The rows are grouped in 4 different ways at once. Each group adds its own fixed numbers to the row, and there is some noise. The rows also spread widely along 16 directions, which tell nothing about the answers.
In the rows, zero is written as 100.
Some rows, each with its group in each grouping after it:
138; 81; 130; 103; 80; 117; 94; 119; 76; 83; 90; 110; 110; 79; 96; 99; 132; 99; 101; 85; 79; 93; 104; 103; 79; 66; 111; 101; 82  fudu zoz z243 (1)
83; 105; 104; 134; 54; 133; 130; 104; 128; 81; 96; 108; 98; 118; 109; 113; 104; 109; 102; 111; 42; 64; 95; 89; 85; 103; 59; 101; 106  Giru Zunur z286 (3)
125; 128; 95; 58; 118; 77; 85; 90; 87; 118; 109; 104; 116; 67; 83; 100; 57; 86; 95; 84; 112; 141; 109; 103; 85; 99; 113; 105; 86  Zano zoz z750 (2)
109; 67; 139; 91; 82; 87; 129; 120; 139; 90; 69; 117; 113; 172; 102; 138; 99; 111; 84; 78; 68; 100; 77; 111; 93; 92; 108; 88; 81  fafe fozus z750 (2)
109; 71; 113; 110; 107; 92; 117; 70; 121; 125; 79; 101; 97; 68; 125; 88; 106; 94; 111; 112; 147; 71; 104; 119; 97; 95; 112; 112; 148  fudu fepog z243 (0)
90; 57; 121; 87; 116; 121; 84; 62; 80; 103; 108; 130; 111; 140; 107; 124; 99; 129; 103; 84; 93; 92; 89; 84; 125; 107; 94; 138; 99  Rapa fozus z849 (1)
111; 114; 103; 99; 91; 95; 94; 129; 83; 85; 113; 110; 88; 118; 68; 103; 92; 115; 90; 111; 65; 117; 87; 59; 108; 89; 94; 69; 77  Zano fepog z849 (0)
98; 89; 134; 98; 116; 84; 137; 143; 112; 97; 88; 117; 69; 138; 91; 103; 74; 134; 104; 121; 87; 107; 69; 103; 122; 96; 109; 51; 119  Rapa Zunur z286 (3)
93; 58; 129; 150; 106; 71; 120; 99; 98; 105; 91; 95; 109; 103; 97; 66; 132; 117; 107; 100; 105; 104; 77; 112; 116; 114; 87; 96; 119  Nusu Zunur z750 (3)
104; 65; 135; 142; 96; 115; 74; 68; 95; 90; 98; 92; 105; 99; 99; 88; 85; 99; 108; 97; 93; 94; 87; 66; 68; 119; 79; 80; 106  Giru fozus z750 (3)
67; 81; 93; 113; 132; 96; 96; 76; 113; 113; 152; 71; 103; 119; 79; 100; 103; 80; 76; 97; 100; 99; 124; 93; 80; 136; 103; 110; 137  Nusu Zunur z750 (0)
94; 111; 91; 110; 80; 108; 110; 113; 86; 99; 114; 106; 85; 106; 97; 109; 86; 93; 96; 96; 69; 97; 91; 68; 95; 110; 81; 91; 107  fafe fozus z243 (0)
108; 101; 112; 103; 98; 106; 78; 111; 92; 104; 99; 84; 116; 77; 88; 85; 118; 79; 101; 93; 86; 97; 103; 129; 75; 100; 124; 112; 85  Rapa fepog z750 (1)
109; 91; 127; 124; 104; 94; 113; 117; 144; 96; 51; 160; 66; 125; 111; 85; 57; 97; 121; 123; 120; 101; 93; 92; 110; 90; 99; 130; 114  Rapa fepog z750 (1)
107; 90; 97; 105; 84; 77; 117; 109; 119; 92; 112; 66; 138; 75; 97; 78; 127; 95; 74; 109; 120; 104; 129; 103; 65; 91; 89; 84; 90  Zano zoz z286 (1)
80; 91; 73; 74; 78; 38; 159; 129; 85; 125; 81; 99; 150; 92; 107; 73; 144; 94; 97; 80; 108; 112; 92; 153; 125; 116; 95; 131; 61  Zano zoz z750 (1)
89; 126; 102; 111; 111; 141; 89; 125; 53; 87; 116; 123; 81; 87; 96; 75; 56; 104; 132; 116; 82; 102; 122; 108; 65; 120; 59; 90; 77  fafe Zunur z243 (2)
64; 62; 96; 95; 129; 89; 159; 104; 133; 92; 109; 106; 79; 140; 92; 100; 70; 97; 108; 116; 113; 89; 113; 85; 69; 122; 89; 73; 98  Nusu fepog z750 (1)
117; 96; 138; 108; 89; 109; 95; 119; 105; 95; 81; 115; 96; 124; 94; 114; 92; 94; 94; 85; 58; 101; 84; 122; 74; 95; 112; 86; 94  Rapa fepog z243 (0)
83; 63; 113; 119; 108; 77; 114; 106; 109; 102; 93; 86; 102; 127; 99; 83; 124; 105; 100; 113; 118; 91; 96; 103; 106; 116; 107; 89; 107  fafe zoz z849 (2)
100; 93; 116; 130; 98; 113; 90; 66; 86; 97; 108; 107; 121; 94; 89; 92; 100; 111; 107; 87; 62; 104; 94; 107; 84; 123; 73; 114; 88  Giru Zunur z286 (1)
87; 45; 115; 111; 90; 113; 96; 112; 41; 97; 96; 98; 85; 104; 122; 76; 97; 111; 120; 105; 123; 70; 93; 54; 93; 126; 75; 67; 95  Nusu Zunur z750 (2)
112; 86; 146; 121; 101; 99; 53; 104; 87; 103; 92; 100; 110; 116; 87; 87; 105; 99; 96; 94; 84; 109; 83; 116; 101; 113; 110; 114; 99  Giru zoz z286 (0)
90; 95; 111; 81; 110; 118; 85; 66; 95; 101; 111; 88; 108; 104; 86; 120; 71; 110; 104; 98; 73; 96; 89; 92; 80; 120; 98; 79; 83  Rapa zoz z750 (1)
116; 87; 120; 104; 59; 102; 87; 81; 97; 107; 84; 92; 162; 68; 121; 109; 142; 108; 107; 75; 83; 98; 67; 106; 108; 72; 87; 141; 72  fafe Zunur z243 (1)
113; 94; 103; 69; 95; 61; 85; 99; 97; 105; 125; 69; 122; 100; 83; 109; 77; 111; 71; 102; 122; 130; 87; 39; 110; 102; 97; 55; 87  Giru fozus z750 (0)
140; 87; 109; 104; 105; 93; 128; 105; 88; 87; 95; 120; 91; 78; 93; 83; 100; 129; 90; 117; 113; 102; 131; 107; 85; 90; 101; 52; 95  Rapa Zunur z849 (1)
84; 114; 86; 81; 90; 111; 88; 79; 83; 101; 123; 63; 120; 56; 94; 107; 67; 80; 125; 94; 93; 107; 80; 42; 55; 102; 83; 73; 68  fafe Zunur z243 (2)
107; 104; 94; 95; 115; 77; 116; 85; 72; 117; 116; 124; 92; 107; 89; 100; 78; 111; 91; 70; 80; 129; 94; 105; 122; 125; 91; 115; 118  Giru fepog z286 (2)
95; 101; 90; 103; 112; 82; 77; 103; 63; 100; 122; 101; 98; 108; 73; 70; 98; 93; 87; 109; 104; 124; 120; 75; 106; 124; 96; 107; 82  fudu zoz z849 (1)
126; 69; 106; 67; 96; 116; 114; 81; 85; 96; 102; 96; 104; 119; 91; 128; 132; 107; 74; 84; 73; 69; 132; 128; 74; 104; 139; 70; 85  Rapa zoz z849 (2)
93; 95; 97; 95; 149; 127; 122; 102; 66; 92; 130; 171; 56; 117; 84; 96; 81; 137; 126; 115; 97; 108; 123; 90; 144; 91; 91; 145; 124  Rapa Zunur z849 (3)
142; 75; 118; 72; 63; 93; 79; 75; 103; 117; 62; 112; 127; 128; 107; 137; 123; 88; 71; 61; 68; 86; 81; 94; 107; 90; 136; 118; 77  Zano fepog z750 (2)
126; 119; 82; 91; 51; 60; 105; 93; 116; 109; 72; 105; 125; 91; 94; 94; 110; 75; 74; 95; 90; 117; 103; 84; 102; 101; 105; 119; 67  fudu zoz z286 (1)
81; 115; 95; 101; 92; 124; 92; 83; 109; 102; 84; 146; 84; 141; 107; 114; 48; 85; 113; 98; 69; 95; 99; 79; 86; 119; 74; 138; 88  Zano fepog z849 (2)
98; 109; 118; 127; 124; 115; 118; 107; 101; 83; 125; 114; 73; 86; 82; 95; 78; 121; 115; 105; 86; 112; 108; 98; 85; 88; 78; 98; 138  fudu zoz z286 (2)
92; 113; 105; 76; 97; 95; 91; 114; 102; 100; 125; 74; 120; 114; 75; 118; 99; 108; 84; 93; 62; 119; 80; 95; 105; 94; 107; 90; 84  Rapa fepog z750 (3)

New rows. What belongs after each?
114; 85; 115; 117; 57; 107; 93; 146; 74; 76; 89; 117; 93; 133; 98; 94; 113; 102; 80; 105; 71; 93; 102; 53; 97; 92; 85; 82; 73  fudu Zunur z849 (1)
127; 106; 86; 85; 87; 118; 87; 91; 70; 103; 101; 121; 87; 119; 89; 107; 115; 113; 80; 112; 72; 79; 127; 101; 121; 114; 116; 96; 81  fafe Zunur z849 (2)
97; 91; 87; 150; 106; 75; 132; 78; 103; 88; 134; 76; 102; 85; 66; 75; 113; 102; 77; 95; 76; 118; 122; 93; 64; 134; 73; 59; 110  Nusu zoz z750 (1)
109; 106; 96; 95; 124; 97; 85; 49; 103; 124; 96; 103; 117; 71; 76; 86; 119; 96; 117; 113; 93; 98; 98; 125; 114; 106; 132; 137; 95  Zano Zunur z286 (3)
81; 112; 106; 135; 98; 92; 85; 89; 130; 109; 140; 59; 118; 86; 94; 101; 93; 79; 77; 94; 91; 108; 95; 82; 76; 111; 87; 106; 148  Giru Zunur z849 (0)
97; 127; 100; 96; 121; 79; 99; 72; 102; 120; 115; 98; 115; 99; 83; 107; 64; 128; 98; 91; 80; 137; 77; 123; 118; 122; 80; 99; 102  fafe fepog z750 (2)
80; 87; 95; 60; 117; 108; 89; 126; 80; 102; 145; 67; 100; 94; 93; 114; 102; 93; 100; 96; 116; 92; 101; 60; 100; 87; 124; 97; 115  Rapa fozus z750 (2)
116; 61; 128; 61; 110; 85; 128; 90; 106; 125; 94; 111; 114; 95; 138; 126; 74; 104; 91; 70; 141; 108; 89; 97; 102; 78; 111; 105; 141  Rapa Zunur z243 (3)
125; 94; 110; 98; 88; 89; 98; 83; 117; 103; 94; 96; 131; 94; 94; 102; 125; 119; 84; 108; 95; 101; 100; 111; 112; 89; 106; 104; 84  fafe Zunur z286 (1)
128; 73; 112; 127; 87; 110; 111; 109; 92; 86; 90; 111; 84; 77; 101; 77; 126; 114; 110; 120; 113; 80; 108; 78; 112; 76; 99; 91; 109  fafe fepog z750 (3)
74; 77; 119; 121; 91; 119; 93; 75; 89; 104; 118; 90; 132; 116; 108; 111; 111; 113; 94; 79; 68; 91; 85; 104; 91; 115; 67; 121; 107  fudu Zunur z849 (1)
114; 100; 110; 119; 76; 89; 106; 103; 116; 84; 88; 126; 92; 121; 96; 109; 77; 108; 90; 100; 81; 117; 84; 46; 101; 91; 82; 92; 93  Rapa fozus z849 (1)
150; 124; 108; 130; 105; 133; 120; 54; 119; 81; 113; 155; 107; 63; 81; 121; 101; 129; 104; 78; 47; 121; 120; 128; 88; 59; 75; 146; 108  fafe fepog z243 (1)
114; 114; 101; 134; 102; 56; 112; 121; 93; 109; 96; 116; 74; 101; 77; 81; 89; 93; 95; 87; 81; 132; 72; 82; 129; 118; 109; 99; 132  Giru fozus z750 (2)
98; 119; 78; 97; 80; 98; 104; 70; 118; 113; 117; 80; 134; 98; 99; 107; 97; 77; 63; 92; 67; 98; 131; 124; 58; 134; 84; 100; 85  Nusu Zunur z243 (1)
123; 91; 120; 120; 98; 92; 143; 116; 85; 82; 103; 132; 89; 96; 85; 101; 105; 135; 105; 87; 66; 125; 83; 86; 113; 75; 82; 79; 105  Rapa Zunur z243 (3)
99; 105; 112; 90; 94; 56; 144; 131; 128; 108; 83; 99; 98; 106; 110; 97; 49; 120; 89; 116; 125; 119; 79; 92; 103; 104; 77; 49; 111  fudu fozus z750 (1)
98; 106; 107; 150; 77; 108; 125; 86; 127; 91; 103; 90; 109; 84; 86; 106; 146; 109; 107; 93; 39; 80; 79; 114; 99; 94; 94; 116; 122  Giru Zunur z286 (2)
94; 100; 122; 103; 90; 114; 93; 99; 100; 100; 99; 112; 107; 131; 107; 120; 84; 136; 92; 99; 64; 96; 77; 107; 116; 106; 78; 101; 99  Rapa fepog z849 (1)
90; 91; 115; 133; 83; 124; 98; 112; 75; 102; 93; 136; 111; 102; 140; 82; 89; 89; 108; 73; 95; 95; 118; 121; 73; 112; 49; 156; 119  Zano fozus z243 (2)
87; 129; 89; 81; 124; 103; 111; 115; 136; 101; 106; 103; 89; 101; 84; 91; 79; 102; 106; 151; 106; 90; 131; 138; 86; 106; 110; 99; 89  Nusu zoz z849 (1)
131; 130; 77; 138; 70; 112; 147; 80; 134; 86; 94; 116; 66; 63; 80; 104; 108; 84; 88; 110; 55; 79; 135; 108; 57; 98; 107; 75; 126  Rapa zoz z849 (0)
129; 128; 84; 59; 113; 64; 104; 92; 135; 121; 103; 68; 99; 61; 70; 108; 88; 88; 80; 127; 118; 105; 99; 93; 104; 88; 157; 62; 106  fudu fozus z750 (1)
125; 118; 113; 91; 109; 116; 63; 70; 122; 110; 111; 105; 106; 102; 94; 113; 64; 104; 75; 113; 105; 103; 128; 117; 88; 108; 102; 105; 113  fafe fozus z750 (0)
112; 105; 95; 62; 111; 115; 135; 148; 43; 88; 115; 137; 71; 115; 84; 113; 83; 118; 106; 88; 61; 103; 110; 99; 95; 96; 101; 68; 78  Zano fozus z243 (2)
109; 114; 99; 96; 100; 110; 119; 111; 110; 99; 80; 155; 94; 86; 108; 92; 76; 93; 124; 107; 104; 101; 114; 111; 91; 81; 92; 147; 92  Zano fozus z849 (1)
118; 65; 131; 94; 100; 87; 120; 70; 116; 102; 73; 120; 130; 112; 111; 103; 105; 129; 103; 100; 116; 106; 97; 131; 105; 92; 92; 103; 80  fafe zoz z849 (3)
117; 82; 123; 122; 88; 69; 119; 103; 120; 99; 92; 135; 96; 143; 84; 120; 99; 83; 73; 50; 65; 135; 79; 80; 104; 97; 111; 124; 123  Rapa fozus z750 (0)
127; 97; 111; 116; 88; 120; 99; 92; 113; 84; 111; 127; 101; 82; 98; 104; 102; 95; 97; 94; 99; 109; 123; 68; 85; 54; 87; 141; 118  fudu fepog z849 (3)
103; 61; 128; 129; 103; 109; 95; 96; 109; 97; 103; 78; 96; 104; 103; 96; 119; 105; 98; 103; 103; 71; 96; 91; 90; 103; 109; 82; 131  Giru fepog z750 (2)
105; 112; 106; 100; 102; 120; 81; 82; 132; 102; 112; 88; 96; 75; 90; 118; 117; 120; 112; 136; 104; 77; 85; 79; 131; 64; 119; 122; 125  fafe zoz z849 (0)
88; 91; 107; 84; 89; 99; 92; 98; 106; 111; 108; 86; 113; 105; 98; 119; 100; 76; 98; 83; 93; 97; 81; 80; 88; 88; 112; 118; 104  fudu fepog z849 (0)
124; 105; 109; 122; 94; 106; 97; 104; 93; 104; 101; 90; 98; 83; 95; 85; 122; 121; 83; 118; 84; 83; 110; 139; 104; 112; 106; 73; 115  fafe fozus z286 (1)
111; 101; 115; 106; 94; 110; 98; 68; 109; 95; 92; 103; 111; 98; 96; 113; 74; 112; 110; 101; 76; 104; 88; 84; 74; 103; 82; 77; 78  fafe Zunur z243 (2)
106; 79; 106; 71; 104; 56; 154; 98; 110; 108; 78; 105; 108; 97; 99; 96; 74; 120; 108; 107; 125; 115; 82; 96; 96; 99; 96; 56; 78  fudu fepog z286 (1)
132; 122; 95; 99; 113; 92; 85; 104; 84; 106; 103; 124; 105; 74; 85; 66; 101; 88; 91; 111; 110; 124; 143; 129; 96; 98; 105; 130; 92  Zano zoz z243 (3)
121; 74; 96; 81; 113; 79; 111; 50; 98; 119; 82; 124; 99; 106; 96; 106; 94; 105; 95; 96; 113; 99; 101; 92; 113; 117; 127; 99; 96  Rapa fozus z849 (1)
113; 93; 116; 88; 117; 109; 65; 86; 95; 110; 108; 115; 110; 117; 97; 103; 89; 86; 83; 90; 95; 110; 125; 121; 85; 114; 110; 135; 94  Nusu zoz z243 (1)
79; 92; 89; 98; 82; 83; 187; 130; 124; 100; 104; 106; 75; 116; 110; 126; 83; 110; 101; 94; 80; 93; 69; 72; 107; 91; 86; 64; 131  fafe fozus z849 (3)
123; 77; 120; 84; 85; 84; 111; 90; 108; 105; 80; 106; 113; 139; 86; 126; 109; 112; 72; 86; 67; 94; 85; 107; 99; 108; 118; 67; 81  Zano fozus z750 (0)
107; 153; 89; 77; 104; 84; 94; 121; 101; 111; 119; 91; 123; 63; 90; 93; 74; 119; 96; 123; 96; 128; 94; 104; 113; 86; 84; 93; 86  Zano Zunur z243 (1)
114; 35; 135; 77; 100; 99; 69; 90; 76; 95; 87; 93; 133; 121; 91; 101; 148; 102; 106; 86; 111; 85; 93; 87; 106; 91; 134; 117; 56  Giru zoz z750 (2)
107; 95; 90; 99; 100; 148; 105; 127; 82; 79; 127; 101; 78; 97; 86; 107; 154; 113; 105; 125; 74; 52; 132; 102; 106; 76; 121; 105; 105  fafe fozus z243 (2)
81; 103; 107; 119; 91; 112; 113; 89; 135; 92; 102; 88; 120; 99; 102; 98; 101; 112; 107; 116; 90; 84; 108; 117; 78; 97; 68; 110; 103  fudu fepog z750 (2)
69; 101; 80; 119; 124; 63; 137; 69; 116; 116; 128; 79; 120; 75; 85; 80; 97; 97; 101; 97; 112; 123; 103; 111; 87; 124; 81; 106; 123  fudu fozus z849 (1)
136; 109; 91; 99; 85; 104; 71; 84; 86; 113; 100; 92; 106; 76; 99; 90; 119; 99; 75; 118; 96; 80; 124; 104; 111; 113; 115; 98; 101  Giru fozus z243 (1)
120; 75; 132; 103; 106; 90; 94; 103; 92; 97; 84; 127; 99; 120; 96; 96; 109; 123; 106; 97; 99; 110; 91; 107; 117; 93; 103; 116; 94  Nusu zoz z286 (2)
99; 85; 79; 87; 112; 106; 88; 67; 78; 126; 101; 103; 99; 104; 109; 83; 107; 76; 93; 110; 121; 74; 144; 120; 95; 142; 118; 120; 100  fafe Zunur z243 (2)
87; 92; 103; 85; 117; 105; 119; 70; 105; 131; 93; 96; 109; 95; 112; 104; 103; 109; 105; 110; 101; 68; 107; 173; 100; 130; 113; 101; 118  Rapa Zunur z243 (0)
101; 89; 111; 108; 112; 102; 123; 92; 70; 98; 124; 130; 101; 116; 78; 117; 112; 126; 107; 60; 42; 121; 73; 107; 128; 96; 90; 130; 106  Giru fepog z849 (3)
102; 88; 96; 112; 91; 92; 130; 113; 98; 99; 116; 78; 83; 70; 95; 100; 113; 102; 97; 101; 104; 85; 91; 71; 97; 94; 108; 63; 140  Rapa fozus z750 (0)
127; 122; 109; 101; 73; 102; 114; 116; 127; 76; 78; 143; 74; 130; 90; 114; 55; 126; 87; 128; 68; 109; 103; 66; 96; 90; 74; 67; 71  Nusu zoz z849 (1)
87; 80; 123; 153; 100; 98; 134; 115; 136; 102; 97; 89; 121; 78; 105; 81; 160; 92; 111; 86; 84; 81; 95; 173; 79; 91; 105; 146; 139  Nusu fozus z286 (1)
103; 75; 138; 107; 92; 124; 96; 116; 134; 83; 83; 119; 92; 121; 112; 116; 86; 96; 110; 108; 99; 78; 93; 78; 80; 74; 105; 115; 107  Giru zoz z849 (1)
74; 102; 101; 142; 114; 122; 116; 110; 108; 87; 106; 107; 68; 74; 80; 80; 105; 89; 147; 117; 81; 83; 82; 76; 89; 95; 105; 120; 123  Rapa fozus z286 (1)
120; 139; 81; 78; 58; 103; 54; 94; 108; 106; 98; 91; 138; 96; 108; 95; 94; 85; 67; 114; 103; 103; 141; 106; 86; 102; 88; 125; 56  fafe fepog z849 (2)
102; 55; 120; 77; 100; 75; 117; 125; 85; 114; 65; 100; 102; 122; 111; 81; 116; 91; 105; 101; 129; 80; 98; 126; 96; 110; 131; 86; 85  fudu fepog z286 (2)
89; 121; 137; 119; 91; 113; 51; 105; 139; 93; 108; 95; 136; 130; 104; 98; 56; 87; 79; 107; 95; 125; 117; 112; 51; 101; 54; 126; 91  fudu fepog z243 (0)
85; 112; 105; 119; 99; 106; 99; 93; 102; 88; 114; 103; 116; 103; 70; 100; 107; 94; 111; 92; 52; 118; 89; 94; 85; 99; 83; 128; 75  fudu zoz z243 (1)
116; 109; 132; 103; 106; 99; 118; 98; 156; 82; 117; 64; 126; 93; 60; 126; 122; 123; 85; 106; 50; 110; 83; 121; 69; 62; 118; 60; 98  Zano zoz z286 (3)
92; 105; 134; 99; 97; 121; 111; 84; 135; 109; 73; 129; 129; 117; 110; 124; 93; 125; 122; 100; 61; 91; 70; 154; 105; 84; 89; 141; 92  Zano Zunur z849 (3)
92; 82; 108; 145; 90; 91; 147; 73; 154; 88; 98; 95; 87; 96; 92; 119; 100; 105; 105; 98; 75; 92; 66; 51; 85; 80; 88; 85; 139  fudu fepog z849 (1)
74; 61; 125; 84; 105; 122; 83; 111; 103; 91; 90; 107; 112; 123; 106; 93; 111; 80; 129; 109; 120; 81; 105; 93; 82; 86; 116; 142; 75  Rapa zoz z849 (3)
107; 99; 81; 73; 103; 104; 141; 89; 83; 106; 126; 133; 93; 96; 117; 124; 63; 130; 82; 85; 101; 103; 114; 75; 117; 100; 63; 102; 132  Zano fozus z750 (1)
124; 94; 105; 107; 136; 69; 130; 97; 99; 98; 120; 137; 94; 106; 70; 90; 84; 95; 81; 67; 94; 155; 124; 111; 86; 100; 106; 118; 115  Rapa fepog z286 (1)
133; 116; 93; 98; 63; 75; 115; 118; 130; 116; 74; 106; 80; 79; 120; 105; 63; 72; 77; 104; 114; 93; 94; 67; 97; 99; 115; 82; 133  Giru fozus z750 (1)
97; 104; 82; 119; 96; 130; 110; 71; 79; 107; 136; 80; 92; 40; 108; 102; 97; 90; 101; 81; 83; 80; 109; 89; 63; 106; 89; 93; 146  Rapa fepog z849 (1)
86; 105; 98; 121; 57; 139; 80; 88; 65; 93; 114; 80; 133; 61; 112; 85; 121; 95; 113; 93; 72; 80; 106; 99; 65; 98; 55; 119; 79  fudu fepog z849 (3)
121; 92; 133; 138; 111; 104; 81; 104; 83; 80; 118; 123; 102; 85; 82; 88; 84; 112; 112; 81; 85; 138; 85; 63; 91; 78; 76; 118; 103  Giru fepog z849 (1)
71; 89; 108; 136; 119; 100; 62; 57; 98; 101; 109; 109; 108; 112; 98; 64; 62; 89; 109; 118; 128; 116; 118; 69; 80; 138; 57; 133; 98  fudu zoz z849 (1)
97; 98; 107; 94; 89; 96; 94; 94; 111; 92; 126; 97; 129; 106; 96; 113; 94; 104; 81; 90; 101; 121; 108; 68; 88; 84; 80; 114; 95  Rapa Zunur z849 (0)
107; 116; 81; 116; 113; 80; 144; 88; 96; 99; 119; 106; 79; 82; 63; 103; 98; 107; 99; 82; 60; 120; 96; 98; 96; 113; 107; 76; 121  Rapa fozus z750 (2)
103; 68; 102; 122; 88; 81; 149; 84; 93; 101; 90; 121; 92; 114; 101; 107; 102; 95; 95; 66; 66; 103; 87; 86; 84; 122; 85; 88; 103  Nusu zoz z243 (1)
104; 74; 123; 89; 111; 97; 97; 101; 68; 110; 104; 109; 107; 117; 109; 97; 88; 123; 87; 89; 102; 105; 99; 113; 106; 120; 93; 87; 106  Rapa Zunur z286 (1)
62; 75; 131; 114; 109; 110; 118; 105; 111; 98; 91; 103; 112; 133; 99; 107; 105; 113; 126; 95; 65; 87; 63; 127; 91; 111; 96; 108; 92  Rapa Zunur z849 (1)
58; 73; 96; 96; 92; 102; 163; 99; 135; 97; 126; 73; 95; 145; 93; 137; 111; 101; 81; 92; 57; 65; 95; 101; 78; 123; 95; 69; 128  Giru zoz z286 (0)
126; 82; 112; 67; 80; 78; 121; 102; 107; 108; 67; 124; 117; 102; 113; 115; 91; 110; 104; 97; 106; 101; 73; 78; 122; 82; 109; 99; 71  Giru Zunur z243 (1)
95; 107; 105; 119; 85; 101; 77; 87; 96; 102; 97; 86; 121; 85; 100; 68; 95; 94; 95; 121; 106; 96; 121; 116; 74; 125; 76; 104; 85  fudu zoz z286 (1)
70; 137; 97; 65; 102; 113; 108; 121; 116; 106; 108; 119; 108; 129; 108; 109; 63; 123; 102; 127; 87; 105; 110; 143; 117; 104; 75; 130; 86  Rapa zoz z849 (3)
97; 90; 126; 93; 83; 90; 115; 106; 138; 96; 78; 102; 125; 127; 118; 110; 78; 104; 95; 101; 108; 104; 100; 116; 70; 95; 82; 93; 81  fafe zoz z849 (2)
99; 89; 135; 88; 133; 105; 97; 90; 129; 105; 92; 135; 95; 142; 97; 124; 60; 113; 110; 93; 92; 112; 82; 104; 104; 90; 106; 131; 116  Zano fepog z286 (2)
99; 95; 119; 115; 104; 121; 79; 102; 91; 97; 104; 103; 104; 86; 97; 96; 112; 122; 124; 112; 82; 90; 75; 94; 112; 85; 89; 120; 94  Nusu fepog z243 (1)
